All rows are made from the same 12 directions, up to rounding. Whole rows:
[[ 10  -7  -5   0 -18  33  12 -17 -38 -31  17 -21  -4  29 -28 -22  35 -17
   -2 -26   6  -2  21]
 [-16 -20 -16  20  17  -4 -18  18   5  58   7  12   5 -12   0   0  -6  -8
   -4 -16   3  11 -55]
 [-26  -9 -17 -16   8  15  -7   9 -14  -4  -7 -12 -17  29  33  23 -27  -8
  -17  10 -28 -13  -2]
 [  2  -4   2  -4  25  -1   2   1  31  28   5  14  20  -4   8   6 -19   6
   15   4 -16  12   2]
 [ 34  -3   0  11  -2 -13   4 -35   4  33  -7  36 -13 -26 -14 -62  -3   3
   12 -29 -28  -7 -19]
 [-13 -10  12  -1  -8 -39  28  15 -41  -5 -26  31 -25  -3  34   4  16  17
   15  14  12  23 -37]
 [-14 -18 -15  14 -19   6  21   2  33   7  17  14  -3 -24  33 -17   7  33
  -31  19 -31   0 -16]
 [ 47 -13   5   3   9 -20  -7 -24  29 -10 -19  12  14 -19 -30 -12 -33 -17
   41   6   1  -5  -5]
 [ 41  -8  -4  28   4 -19  -8 -20 -23   0 -17  19  -8  11 -13 -31 -17 -42
   25 -21 -35 -39 -15]
 [ -8  12  -5  26 -24 -27 -37   6 -23 -21 -19  -3 -23 -35   6   5  -7  -7
  -14   7   5 -47 -16]
 [ 20  28  10  -2  10 -25   1   3  34  22 -11   8   1  11  -7 -11 -18  -5
   -5   1 -14 -12   7]
 [ 18 -20 -11   2   2  37  -6   7   7   3  32   0   4  42  11 -22  -9 -48
    1 -48 -27 -10 -16]
 [-26   7   7  -1   0 -30  -8   3   9  33   5  26  -5 -56   7 -14   9  45
   10  -2   6  17 -19]
 [ -3 -19  -7  21   5  -6  -4  -3  37   4  24  20  26 -39  16  -6 -12  17
   20  10 -39 -13   1]]

The start of a row, then its end:
[  3  28  22  -4  -2 -50  47  16   7  18 -10  23 -12  24   3 -23  26  24
   0]
[ 9 -6 18 -2]
[-12  15 -16  22 -19  -6 -21 -14   7  21  12   0 -16 -35 -11 -40   8  19
 -31]
[-12 -32 -39   0]
[  0  -9   8  18   3   0 -14  -3 -35  11 -18  28  -3 -37  33  17   1  -1
   7]
[ -3  17   3 -24]
[  4 -19 -12 -21  21  14  29 -12  24  38  14  -2   8  34 -28 -28  -1   7
   8]
[-11 -19  35  -6]
[ -8 -14  10  -8 -12 -26  21  29 -27 -44  -4   0  -8  28  11  16  13 -10
  29]
[  9  20  16 -18]
[ 18 -21 -13 -21 -10  12   0   3  39   4  -8 -14 -14  15 -19 -12 -24 -16
 -17]
[ -2  26  24 -42]
[ 15  -2  -4  40   1  -6   2  -4 -12  13   2   3  15  -3 -21  -8  21 -13
  -2]
[ -2  -3 -16  -4]
[ 16   2  13  -4 -23  -1  17   7   1 -22  28  10  -6  14  -1 -40  28 -10
  14]
[-39   1   7  -5]
[ -9  -7 -10   2  36 -15  10 -15 -41  38 -44   1  -3  18 -15  26 -12   4
   7]
[30 -4 10 -5]
[  2  -4   8   6  13 -10  10  16  38  -6  -1  19  23  -7  47  31 -26   7
   9]
[ 33 -25  -4   7]
[ 38 -14   4  -7 -30   4   9 -17  -1 -60  -9  16 -23   6  32 -26 -20 -23
  11]
[ -7 -28 -25  -1]
[ -8  -5  -9  -9  15  11 -42 -18  -4  -5  -5 -26  13 -29 -42  22 -20  -2
  21]
[ 4 26 -3 15]
[ 15   5  34  -2  -1 -29  29  -7 -26  -9  -4  55  -5 -20  42 -22  19  19
  45]
[-16 -13  15   4]
[-16   0 -18  10  17   4 -19  25  26  32   2 -26  13  18 -16  28 -17 -16
 -27]
[ 13   9  -4 -18]
[-16   9 -13 -13  15  11  13 -12  17  23  20 -31  15  23 -53 -13  15  20
  -7]
[  3 -11  11  35]
[ -2  34   7  -1  -2 -11  26 -11  -4 -13  -5  -4  -5  22   8  -6  11  20
 -17]
[ 22 -42 -27  57]
[-26   8  12 -29   7 -15  10  35  15  -3   4   7  -7  21  43  22 -12  11
   4]
[ 7 -3 19 -6]
[ -6   9   4 -27  18   3 -16   0  29  44  -1  22 -11 -13  29  -9 -34   9
  -3]
[-20 -15  12 -15]
[-28 -20 -12   1 -22   3  -5  -6 -46 -24   9  -4 -20 -22  -3 -13  25  16
   9]
[-10   7   1 -13]
[ 17 -27 -10  19 -10  24  33 -30 -13   9 -16   6   2 -15  -9  -8  25  18
 -22]
[ 24  14  23 -11]
[ 11  13  -5  15  28  19   0 -15 -42  30 -21  -7   2  44  -8  12  -1 -30
 -16]
[ -6 -20 -20  21]
[-27  -1   8 -18   4 -35  11  45 -10  -1 -17  13 -22  28  48  28 -14  -1
   4]
[ 13   5  17 -38]
[ 34   3   9  19  -1 -24 -29  -7  20  -9   3   4  18 -32 -42 -15 -10 -23
  37]
[-17  18 -17  -6]
[ -6  33  20 -14   9 -44  -4  -3 -26   9 -49  27 -31 -14  35  12 -22  17
   3]
[ 19  -8 -12   4]
[ 35 -10  16  17  12 -14  13  -8   7 -14 -23  15  29 -14  -5  26  -6  -7
  31]
[30 21 10  6]
[ 28  25  19  32  20 -13  13  12  10  48 -34  16  19   7   6  30   6 -12
 -29]
[23 29  9 -9]
[ 11  36  19  25   4 -19 -11  33  23  -5  -6  -6  22   9  12  39  -3 -21
 -17]
[ 19  16 -25  16]
[-14 -17 -16  20   2 -16  -1  32 -17   6   0 -19   1  33 -23  16  10 -26
  -2]
[  4  18   2 -39]
[ 14  18  -3  28  -7  12 -41   4  19  -2   3 -15  11 -19  -6  13 -12 -26
 -27]
[ -4   9 -40   6]
[ -8   9   3 -40   0 -36   6  23   9 -30 -33 -29 -21  41 -21  27 -27  -7
   6]
[33 31 14 -8]
[  7  28  30 -39  23   3 -35  -9   4   3  10  11   9 -21  -5   0 -19  -4
  48]
[-44  20  13  32]
[ 17  15  11  32 -11  10 -26   6   0   4  20  12  12 -25   9 -11  15 -21
  -6]
[-34   6 -24   0]
[-12  12 -11 -28   8  22 -38   0  37  -1 -10 -28  -4  -6   6  31 -50  -2
 -27]
[ 17   3 -13  15]
[  1 -50 -27  19  13   9  -3   1  -3  23  -3  -7  13   2 -28  10  -7 -18
  10]
[  8  15  19 -51]
[-20  -1  -5 -30 -25   3 -29 -15  10 -28   2  -7 -24 -54   2 -12 -16  31
   0]
[-1 13 -2  1]
[  6  -1 -12  29 -15  -7 -14   1   3 -21  -3 -21   5  -9 -24   6   2 -13
 -14]
[ 18   4 -32   0]
[ 15  27   2  -6 -16   9   3 -26  10  -5 -37 -16 -17 -15 -10   5  -4  19
 -50]
[34 19 -9 25]
[-24  15  -4 -11 -18  -2 -14  10 -12  -2  -5  -6 -32  -4  19  -3  -1   8
 -31]
[ -5   2 -11 -11]
[-10   0 -11  -3  -6 -17  -4  22  39   0  15 -13  -1  11  -8  -8 -12  -1
  -8]
[  5 -12  -8 -15]
[ -9 -24 -20   7 -16  15 -14   5  -6 -17  30 -24  -1   6 -32 -19  13 -18
   5]
[-25   7  -5 -19]
[ 18  10 -10 -20  12  28 -12 -31  -5  29 -43 -11 -23  12  -7   4 -34 -11
 -39]
[ 7  5 -2  2]
[-11  17 -14   1  31   9  -4  -6 -20  35 -19 -23   0  44 -18  21 -12 -12
 -24]
[ 13 -22 -17  24]
[-12  12  14 -12  10  -7 -19  21 -13  -6  26   5   4  14  10  -2   0 -19
  35]
[-42  -6  -5   7]
[ 16   1  -8  -2   1  43   5 -52 -20   8  -4  -3  -2  -9 -15 -23   9  10
 -16]
[ -8 -19  -7  38]
[-39   1 -17   1  20  36 -21 -13   9  42  31  -4  17 -31   9   3   1  33
 -17]
[ -8 -30  -4  26]
[ 16 -20 -17 -15  16  67  17 -52 -12  12 -10 -18   9  14 -20   2  -1   5
 -20]
[ 9 -4 20 34]
[ -5 -10 -24  31  24   9   1  11  30  40   9 -14  27  24  -9  17 -12 -13
 -26]
[ 21 -32 -16  -4]
[-18  19  11   8 -14   2 -12  18  26  -7  33  -2  16 -33  11   4  21  22
 -10]
[-5 12 -3 17]
[ 26  31  14 -31  20 -29  26 -12  -1  13 -43  12 -25  55   4 -13 -31 -10
   2]
[  8 -33  -6  19]
[-13 -14   2 -30  -4 -16   7   7   9 -48  -9 -18   2  -1 -10  28 -13  15
  29]
[35 25 21  7]
[  1   2  -8  -5  -6  20 -37 -29   5  -4   4  -8  -3 -44 -18 -13 -15   7
   0]
[-13   1 -17  15]
[  4  -6  -3  -1   1 -21  13  15  27   9 -33   5  -8   3  19  24 -25   5
 -20]
[ 42  10  11 -31]
[ 38  21   9  -6 -43   5  20 -29  15 -36 -23   4 -32 -10  10 -35   3  10
 -42]
[ 12  -4 -19  17]
[  8  -7  -4 -15   1 -10  18 -13   5 -13 -31 -12  -6   8 -20  12 -12  10
  -1]
[38 14 14  2]
[-19   0  -9  35 -10   0 -18   3  27  20  34   6  20 -54   0 -14  18  26
 -14]
[ -3 -14 -18  -1]
[-33  -1  -5  11  18  31  17   8 -28  22  32  -9  24  23   6  16  40  13
  -9]
[ -7 -14  12  29]
[ -1 -12   6  19  10 -15  -2  30   6  31  -6  35   2  -8  50  17 -11 -11
   0]
[ -3   1  10 -51]
[-18  26  16 -32  11 -24  -9  12  -3   5 -10   6 -16   4  15   8 -16  11
  12]
[-5  2  6  8]
[  0  26  20 -26  -1 -28  30 -13 -20   6 -29  20 -27   4  10 -16  10  31
   1]
[ 9 -2 17 14]
[ -6  -3  -2   1 -15 -10 -20  38  22 -19  17 -17   0  10  -5   9  -5 -26
  -1]
[-12  27  -3 -31]
[-37   2  -6   3  20 -27   1  22   6  15  -2  -6  13  -1   3  33  -6  23
   6]
[34 -8  3  3]
[-21 -22 -14  13   8  -3  -4   8 -31  23 -11   8 -10  -2  13  13   1  -1
  -3]
[  4   2   7 -38]
[ 31 -24   2  17  31  20  13 -14  45  16  -3  20  47 -12  18  27 -27  -3
  15]
[ 30 -17  11  11]
[  5  25  20   5 -23 -35 -23  13   5 -26  18  24 -14 -29  22 -31   0  -5
  23]
[-34 -15 -33  -1]
[ 16 -26  -4  -9  -5  47 -20 -27 -11   4   4  13  -6 -30  12 -14 -10 -10
   3]
[-33  15  15 -18]
[  4  24  13   9  -9 -32 -10  15 -14   5 -35  15 -25  -7  26  11  -9  -7
 -20]
[  9  14 -16 -23]
[-16   0  -6   0  17   1  32  28  13  40  -5  -2   3  46  18  20   5   3
 -34]
[ 21  -5  24 -18]
[ -2 -11 -12 -17  -9  12  10 -12 -45  13 -24  -3 -42  29  -3 -21   4  -9
 -21]
[-17   7  13 -32]
[ -2   0  11  -2  12 -16   9  14 -19  14  12  19   1  18   4 -12  13  -9
  31]
[-29  -5  13 -12]
[ -2 -15   6 -34  -5   8   3  22  26 -56   4 -10   3  20  36  34 -32 -11
  17]
[18  6 10  4]
